There are 5 ways to turn a row about zero (a turn may also mirror it). The second row of each pair is the first, turned, with some noise. The first 45 pairs use one turn. New pairs use 3 turns, one after the other, and a turn may come again.
(in the rows, 128 means zero)
Known pairs, each followed by its turns in order:
[ 69 118 165 138 117 117  74 136]
[ 86 130  94 125 115 152 100  64] => K_72

[163  52 150 100 122 165 128 144]
[171 106 196 101 134 150  88 109] => K_72

[180 141 106 158 186 157 135 145]
[167 146  96 112  87 125 193 155] => K_266

[106 156 103 174 124 138 127 132]
[132  88  92 121 131 140 110 152] => K_582

[122 132 123 153 134  91  87  91]
[127 118 124  76 124 165 103 110] => K_422

[148 119 116 161 132 103 132 135]
[122 144 102 140 103 129 106 127] => K_582

[109 122 164 132 118 180  99 125]
[ 91 113  96 171 154 142 106 106] => K_422

[ 87  96 120 104 145 107 143 136]
[138 122 167 135 118 131 153  91] => K_422

[181 143  79 129 142 126 176 165]
[110 200 169 116 117 125 120  92] => K_856

[139 148  77 126 151 110 145 117]
[124 109 130 143 116 130 176 164] => K_72

[127 143 186 101 138 129 153 144]
[143 121  97 101 146 104  77 144] => K_72

[119 120  55 162 190  76 126  85]
[151 137 116  46  70 156 179 101] => K_422

[133 182 105 119  68 119 217  83]
[102 187 144 169 155  75 125 212] => K_72

[150 124 142 105 129 146 127  96]
[125 118 121 104 116  97 107 152] => K_856

[125 138 160 161 155 107  54 155]
[116 102 189 147  98 136 185 100] => K_266

[155 130 174  99 124 131 148 134]
[101 148 171 105 115 116 130 110] => K_582

[126 133  99  92 118 109 110 167]
[167 148 161 144 148 128 107 145] => K_582

[108 174  94 112  88 113 152 130]
[100 151 122  97 156  78 110 120] => K_266

[111 113 131  93 163 137 141 121]
[119 131 145 146 131 149 171 115] => K_422

[100 119  99 168  76 119 174 138]
[113 153 141 202 170 142 126 140] => K_72

[ 99  90 129 109 118  78 155 136]
[166 106 188 122 124 118 139 101] => K_422

[153 156 100 116 104 117 156  78]
[107 120 135  69 152 105 151 157] => K_422

[194  80 132 145 156 101  93 145]
[127 136 164 148 111 165 179 189] => K_266

[115 126 196 127 148 114 121 150]
[ 93  96 133 150  85 155 125 106] => K_266

[ 83 100 155 119 156 102  83 123]
[138  88 108 148 164 165 120 172] => K_856

[145  77 112 122  70 124 137 140]
[148 169 104 175  90 102 137 144] => K_856

[102  94 131 158 125  98 119 123]
[106 131 123 145 125 178 120 118] => K_72

[119 172 136 111 153  64 156  98]
[132 177 115  87 135 194 137 140] => K_582

[137 139 194 129 118 145 162 134]
[127 114  83  78  87 143 128 112] => K_856

[161 106 145  97 140 128 105  96]
[130 134 154  74  99 134 121 130] => K_72

[ 98 126 104 109 159 145 131  64]
[ 85 120 119 101 133 152 180  99] => K_422

[ 97 160 103 133 111  87 106 103]
[ 65 143 107 144 118 131 160 130] => K_72

[ 98 154 136 129 154 169 108 117]
[104  90 128 100 159 120 161 128] => K_856

[134  99 117 118  60 173 183 121]
[104 161  84 148  70  73 146 117] => K_856

[ 90 166 154  84  93  89 129 122]
[149 157 144  73 168 127 140 160] => K_582

[105 114  95 139  90 105 122  92]
[139 108 130 192 127 101 119 120] => K_856

[154 140 103  92  79 176  64 115]
[155 203 165 133 173 145 137  91] => K_266

[132 122 146 172 131 126 149 141]
[155 100 102 139 108 123 116 135] => K_422

[142 142 139 132 110 134  95 141]
[126 151 159 134 121 132 138 110] => K_266

[ 73 134 146 115 158 178  84 117]
[120  84 141 148 173 121 187 154] => K_582

[144 103 121 152 180 131  93 163]
[102 135 130 198 111 142 119 152] => K_582

[121 142 162  92 121 125 133 134]
[ 90 140 114 136 125 153 113 105] => K_266

[173 168 155 118 124 145 130  84]
[130 159 118  71 117 175 135 108] => K_266

[104 117 121 133 144 185  83 146]
[121 127 122 113 168 115 186 156] => K_856

[132 119 124 131 130 187 132 179]
[111  73 167 152 136 109 101 120] => K_582

New pairs, each followed by its turns in order:
[132 115 172 131 137 116 135  87]
[112 125 101 131 133  79 151 124] => K_422 K_856 K_266

[155  74  98 101 110 108 149 142]
[104 111 129 173 141  92 112 168] => K_266 K_582 K_582

[137 128  94 128 128 119 144 118]
[101 141 134 113 119 105 139 123] => K_856 K_72 K_422

[132 122 153 160  91  83 129 134]
[146 147 107 154 149  78 145 117] => K_266 K_856 K_422

[134 165 150 126 138 183 129 130]
[139 124 107 122 161 158  79 152] => K_72 K_856 K_422

[ 96 170  94 164 116 201 152 163]
[ 57 112 128  90 113 190 147 161] => K_266 K_266 K_856

[113 126 152 177 134  22 129 125]
[120 170  81 154  90  39 142 101] => K_266 K_856 K_422

[150 125 129 146 114 108  70 160]
[ 89  84 136 131 126 128 161 170] => K_422 K_266 K_422

[142 184 143 156 128 141 176 107]
[161 159  99 183 147  95 137 120] => K_422 K_856 K_72

[145 135 180 163  50 125 106 159]
[155 117 205 129 118 151 114 190] => K_856 K_266 K_582

[130 109  56 121  99 116 177 134]
[ 73 114 181 128 133 141 116  73] => K_856 K_422 K_72

[169 114 100 161  67 122  94 130]
[107 135 101 148 194 124 183 143] => K_266 K_72 K_266

[174 159 106 117  98 118 119 120]
[ 90 139 138 111 133  88  97 138] => K_72 K_422 K_582

[151 137 157 125 158 101 138 132]
[157 144 100 116 119 133 165 129] => K_582 K_266 K_582

[124 119 173 131 121 145  76 109]
[147 139 110 141  76  93 109 146] => K_856 K_266 K_422

[153 139 128  92 125 113 179 118]
[119 118  82 101 152 117 102 140] => K_72 K_266 K_582

[142 101 136 175 182 130 122 123]
[130 136 103 123 172 103 162  81] => K_266 K_266 K_72

[140 148 156  64 183 111 168 141]
[ 92 125  59 113 152 127 107 188] => K_72 K_72 K_856

[137 116 167 141 124 127 252 153]
[ 97 147 197 199  66  71 110 121] => K_422 K_266 K_266

[152  98 125 119 113 139  95 122]
[107 159 152 141 145 138 160 139] => K_422 K_856 K_582

[178 100  95 113 117 123 136  78]
[100 118 129 162 133 123 126  48] => K_422 K_856 K_266

[109 140 160 154 109  35 122 142]
[ 92  58  92 121 119 105 179 124] => K_266 K_582 K_266

[135 173 183  64 103  90 124  71]
[ 83  52  99  81 171 166 146 113] => K_582 K_72 K_72

[116 128 127 175 163 152 125 113]
[128 100 139  73 144 124 146 131] => K_582 K_422 K_422

[164 134 131 127  88 129 128 151]
[136 152 111 133  92 158 138 109] => K_422 K_856 K_266

[193 142 100 160 160  78 159  99]
[156 177 113 104 111 153 109 203] => K_856 K_856 K_856

[ 59 166 132 144 115  77  89 161]
[109 101 127  80 113  63  79 169] => K_582 K_266 K_266

[ 89 127 136  92 189 129 112  87]
[ 78 158 129  97 162 151 170 111] => K_856 K_856 K_856

[143 142  92 149 164  55 100 135]
[106 141 133 191 171 135  67 133] => K_856 K_582 K_72

[158 142 152 119  87 131 150 116]
[138 148 151  98 144 134 118 173] => K_856 K_582 K_422

[119 135  98  69 143 127 164 135]
[147 108 103 135 138  90 167  96] => K_856 K_856 K_422

[ 98  97 164 170 162 128 118 135]
[103 145 124  59 107 121 130 122] => K_72 K_72 K_582

[128 133 133 102 134 125 120  98]
[121 141 101 109 115 135 120 117] => K_72 K_422 K_72

[127 181 103 136 142 143 141 123]
[132 120 143 158 161 167 124 133] => K_266 K_266 K_582

[176 175 103  96 142 163 177  61]
[120 141  99 210  91  77  93  94] => K_422 K_856 K_72

[101 155 125 159  97 155 147  78]
[165  97 100 124  97  79 115 124] => K_266 K_422 K_72

[128 209 140 115 129 148  87  88]
[ 95  80 114  51 137 117 138  90] => K_856 K_582 K_266

[ 94  92 137 181 212 157  98 144]
[103  74  42 172 135 129 146  88] => K_856 K_582 K_422

[144 119 101  93  77 138 159 116]
[ 98 154 128 180 119 114  91 128] => K_266 K_72 K_856

[113 138 116 142  84 112 134 101]
[120 110 108  85 136 114 158 128] => K_266 K_422 K_856

[104 131 129 113  93 159 149 128]
[137 155 116 100 147  99 120 146] => K_72 K_856 K_856

[ 95 153 163 121 142 180 173 126]
[183 153 115 162  94 135 151  88] => K_422 K_72 K_72

[120 121 125  86  98 113  83  96]
[123  64 147 123  93 134 110 128] => K_266 K_856 K_72

[130 120 157 156 120 133 106 191]
[104 104 151 113 112  97 185 111] => K_422 K_422 K_72

[132 125 147 115 113 122 106  63]
[ 75 137 107 102 147 117 124  94] => K_266 K_582 K_582

[111 143 176 143 115  77  93 131]
[131  77 124 116 110  88  90 151] => K_422 K_72 K_856

[111 120 108 158  90 103 119  80]
[171 135 166 148 102 123 139  89] => K_856 K_422 K_582

